The rows are grouped in 3 different ways at once. Each group adds its own fixed numbers to the row, and there is some noise. The rows also spread widely along 4 directions, which tell nothing about the answers.
Known rows, each followed by its group in each grouping:
[ 30 -11  19  11  -9 -23   4  16 -27  -1  40   7  15  12   2  41  21 -12
   1 -26  29   0  34   4  13   0] => (0) muzu (0)
[ 20   1  -4  -6 -10  14  24 -28 -17   6  28  24  -7  15 -20   1  18   2
   2 -20  30  -2  -4  16 -12   1] => (4) nolu (3)
[-15  -1  26  24  -6  15 -21  20   3  -9 -40 -31   0   2  22 -47 -22   1
  -3  25 -47   3 -11  -1  23 -29] => (1) nolu (2)
[ 13 -28 -38   4   0  -3  11 -13  -6 -14   6  -6  -5  -2 -19 -22  32  11
 -10   1  -2 -38 -36  14 -22  24] => (2) vuf (1)
[ -8  15 -16 -16   1 -12  14 -16  -4  20 -12  29  29   1 -38   4 -15  32
 -16 -28  26  27  -1   2  -6  24] => (1) muzu (0)
[-54  18  -8 -15  -6  10  -1   0  -6   2 -62   3   2 -10 -22 -31 -11  28
  -8  25 -37  17 -29  13  18  13] => (2) vuf (2)
[  8  15 -33 -29   0   2  27 -17   2  21   9  27   1  -9 -31  13   8  17
   3 -34  37  -4 -16   1 -31  21] => (4) Buv (4)
[ -1   6   0 -10   9   3   5  -2 -18  10 -12  27  13  -1 -23   0  -9  14
  -1  -4  23  17   4  10   4   2] => (0) sugo (4)
[-24  -2   0  -1   2   4   8  11  -9  -1  -8 -17   2  -2  11 -34  24   6
  12  20 -26  -4 -15   2  19   2] => (3) Buv (1)
[ 24  -4  24  38  -3   8   2  12 -25  -5  28   2  11  -3   2  28  -3 -14
   3 -11  29  -9  17  -2   5   3] => (3) sugo (3)
[-17  34  14 -16  -3  -8   2  13   8  22 -17  38  26 -24 -17   3 -40   3
   3  -9  19  49  18 -22  10  21] => (4) pitad (1)
[ -9  12  15  -7 -21  -4   5  16  -6  20 -27  19  10   1 -12  -3 -23   2
   5 -11  17  29  15  -9  16   8] => (1) pitad (2)
[ 56 -22  10  28 -21 -18   4  28   0  -5  54  -4   0  -8  12  26   6 -40
   3 -29  36 -25  21 -21 -14   5] => (4) pitad (1)
[-44  17   7  -4  -2  16  -2  -2 -10   2 -35   7  20  -1 -11 -46 -12  39
  -5  30 -35  30 -21  13  30 -12] => (3) nolu (0)
[  0   2  -7  23   2  -1 -13  10  20  -2 -31 -15  10 -19   1  -4 -39   5
 -21  -9  -8  -4 -20 -13 -11  -8] => (4) sugo (2)
[-42   5  22  16 -12  12 -14  29 -10  -9 -51 -20   4  -1   5 -41  -4   3
  -6  32 -56  14 -22   2  29  -8] => (1) vuf (2)
[-12  16  19   6  11  12  -9  15 -17  -2 -18   4  10 -25  -7   1 -24   5
  -3   7   2  10   6   1  21   5] => (2) sugo (4)
[-27  16  44 -11 -19   6  12  18 -32   8  -4  -8   8   2   1  -7  18   3
   2   7 -22  26   0   9  44 -10] => (3) muzu (4)
[  4  -6  -3  26   0  -1 -15  29   6 -15 -18 -37  -7 -20  24   0  -6 -14
  10   2 -17 -34  -4  -9   3  -1] => (2) Buv (2)
[-25   0  17  25   9  12 -16  15 -22 -23 -27 -28   3 -12  11 -39  -7  12
  -1  42 -42   4 -11   9  41 -17] => (2) sugo (0)
[ 14 -15 -21   2 -15   2  19 -19  -9   2   0   2  -8  16 -11  -6  16  13
 -16 -22  15 -15 -22  16 -16  -3] => (4) sugo (2)
[ 21 -30 -25  21 -23 -11   1   2  17 -14  -8 -44   6   3   4 -14   5   1
 -25 -19 -19 -43 -36   3 -25 -13] => (3) muzu (2)
[  8 -30 -43   9  -7  -2  13 -12  -5 -12   9 -21   2   7  -5 -26  36  18
   1  -2  -9 -36 -39  16 -20   1] => (3) Buv (0)

New rows. What belongs after each?
[-12  29  38  -1   6  12  -6  10 -25  11  -6  35  12   5  -9  13 -19  -3
  20  10  16  37  36   3  36  -5] => (0) nolu (3)
[ 22  -7  -8  16  13  -7   8   0  -6  14  12  25  20  -4 -21  14 -18   9
 -11 -29  50  -1  14  -5 -12  31] => (1) sugo (1)
[-16 -18   1  16 -21   7  -2  11 -16 -10 -25 -26  -6  15  -1 -40  25   3
  -9  20 -39 -12 -34  14  11  -7] => (1) vuf (2)
[ 26  -6  -1  28   5 -16 -15  18   7   2  -8  11  17  -9   1  35 -35  -5
 -13 -24  32  -8  22 -13 -12   1] => (0) sugo (2)
[ 25  -3   9  25   9   9   6   4 -25  -7  15   6   0  -7  -6  21  -4  -9
   2 -10  32 -12  17   5   5  11] => (2) sugo (3)
[-33  37  17 -11   5  -2   1  23 -14  24 -24  22   9 -23   0  35 -24   6
  18  -8  18  24  32  -7  28  24] => (2) Buv (2)
[ -1 -13  30  25  -6  22   5   4 -36 -15  -5 -22 -12  21   7 -40  18  -7
   9  23 -18   1  -5  15  30 -18] => (1) sugo (3)
[ -9  -2 -31   8   2   2  -9  -4  -2 -15 -18   6  14 -18 -27 -13  -2  22
 -14   8 -12 -12 -28   8 -11  21] => (2) vuf (0)
[ 31 -15 -20  16 -26 -18  -1  11  20   5  -1   6  19 -12 -10  22 -25  -4
 -11 -32  34 -19   3 -15 -33   9] => (3) pitad (2)
[ 13 -17 -43 -10  -4  -9   9  -7   4   2 -16  -6  -8  14  -2  -8  17   7
   7 -14   9 -25 -17  10 -24  -4] => (0) Buv (2)
[  2  10  33  24  -7  17  -5  13 -15  -4   9   3  12  -5   6   3 -11  -7
   7   8   2   5  11  -2  20  -9] => (3) nolu (3)
[ 31 -10   8   9  -7  -5   3  15 -13  -8  28 -17   2 -11   0  24  12 -14
  -7 -25  16 -23   7  -2  -2   7] => (2) muzu (4)
[ 25 -17  17  49 -13  -1 -19  31   9  -9  13 -26   9 -10  24  20 -22 -19
 -10 -11  -1 -37   5 -13  -5 -15] => (3) nolu (2)
[ 34  -3 -37 -19 -13  -6  17 -14  -2  10  13  32   5 -14 -38  15 -10   8
   0 -33  54 -10   1   1 -31  30] => (2) pitad (4)
[ -8   9  21  10  -5   8  -4   6  -2  -3 -23 -15  10   0  -7 -21 -17  -2
  -6   1 -17  17  -3  -6  17  -4] => (1) muzu (3)
[-32   7  -3 -25  10   1   7   5 -12   3 -31  -4  -3  12   3 -49  26  12
  20  29 -31  16 -10  15  30  -5] => (0) Buv (1)
[ -9   2 -24  14   3  -2 -15  -6  34 -18 -31 -28  20 -24 -12 -34 -32  16
 -29  -3 -38  -3 -44 -13 -16 -12] => (4) muzu (0)
[-13  -7   3  18   4   9  -2  -1 -20  -6 -20  -9  10   7  -8 -42  -3  19
  -9  18 -15  11 -18   9  18  -6] => (1) sugo (0)
[-11  17  31 -12  -5   6   6  15 -24   3  -1  -8   1 -10  -3   5   5  -2
   2   1  -7  16   9   4  32   2] => (2) muzu (4)
[-31  26  11 -11   3   3  10  -5 -13  26 -42  34  16   1 -23   0 -33  29
 -10 -10  19  42   9   3  19  16] => (1) sugo (2)
[ 23 -13  11   5 -19 -16   3  19 -28  -4  20  16  10  10  -3  10  14 -15
  13  -2  24  10  29   8  16  -3] => (0) pitad (0)
[  4 -10 -26   5  -7   3  13 -17   1   2 -17  -6  -4   8 -10 -19   3  14
 -19 -11  -1 -14 -32  10 -15  -8] => (4) sugo (2)
[-38   7   8  -1  -5  13   5   1 -13  10 -54  -3   5  10  -8 -49 -11  23
  -7  21 -22  26 -17  12  28 -10] => (1) sugo (2)
[-25  14  -9 -11  -9  -3   3  -4  22   7 -41 -10  10  -7 -10 -19 -24  16
 -21 -12 -28  18 -27  -4  -1  -8] => (4) muzu (2)
[-21  26  15   9   3  -7   0  24 -16  16   9  24  27 -19  -3  35 -13  12
  11 -13  22  19  25 -13  17  26] => (3) Buv (0)
[-29  10   0  -9 -18   0   4   2  -9   3 -26   9  19  -5 -17 -33  -8  23
   3  19 -16  32  -9   4  21  -3] => (3) pitad (0)
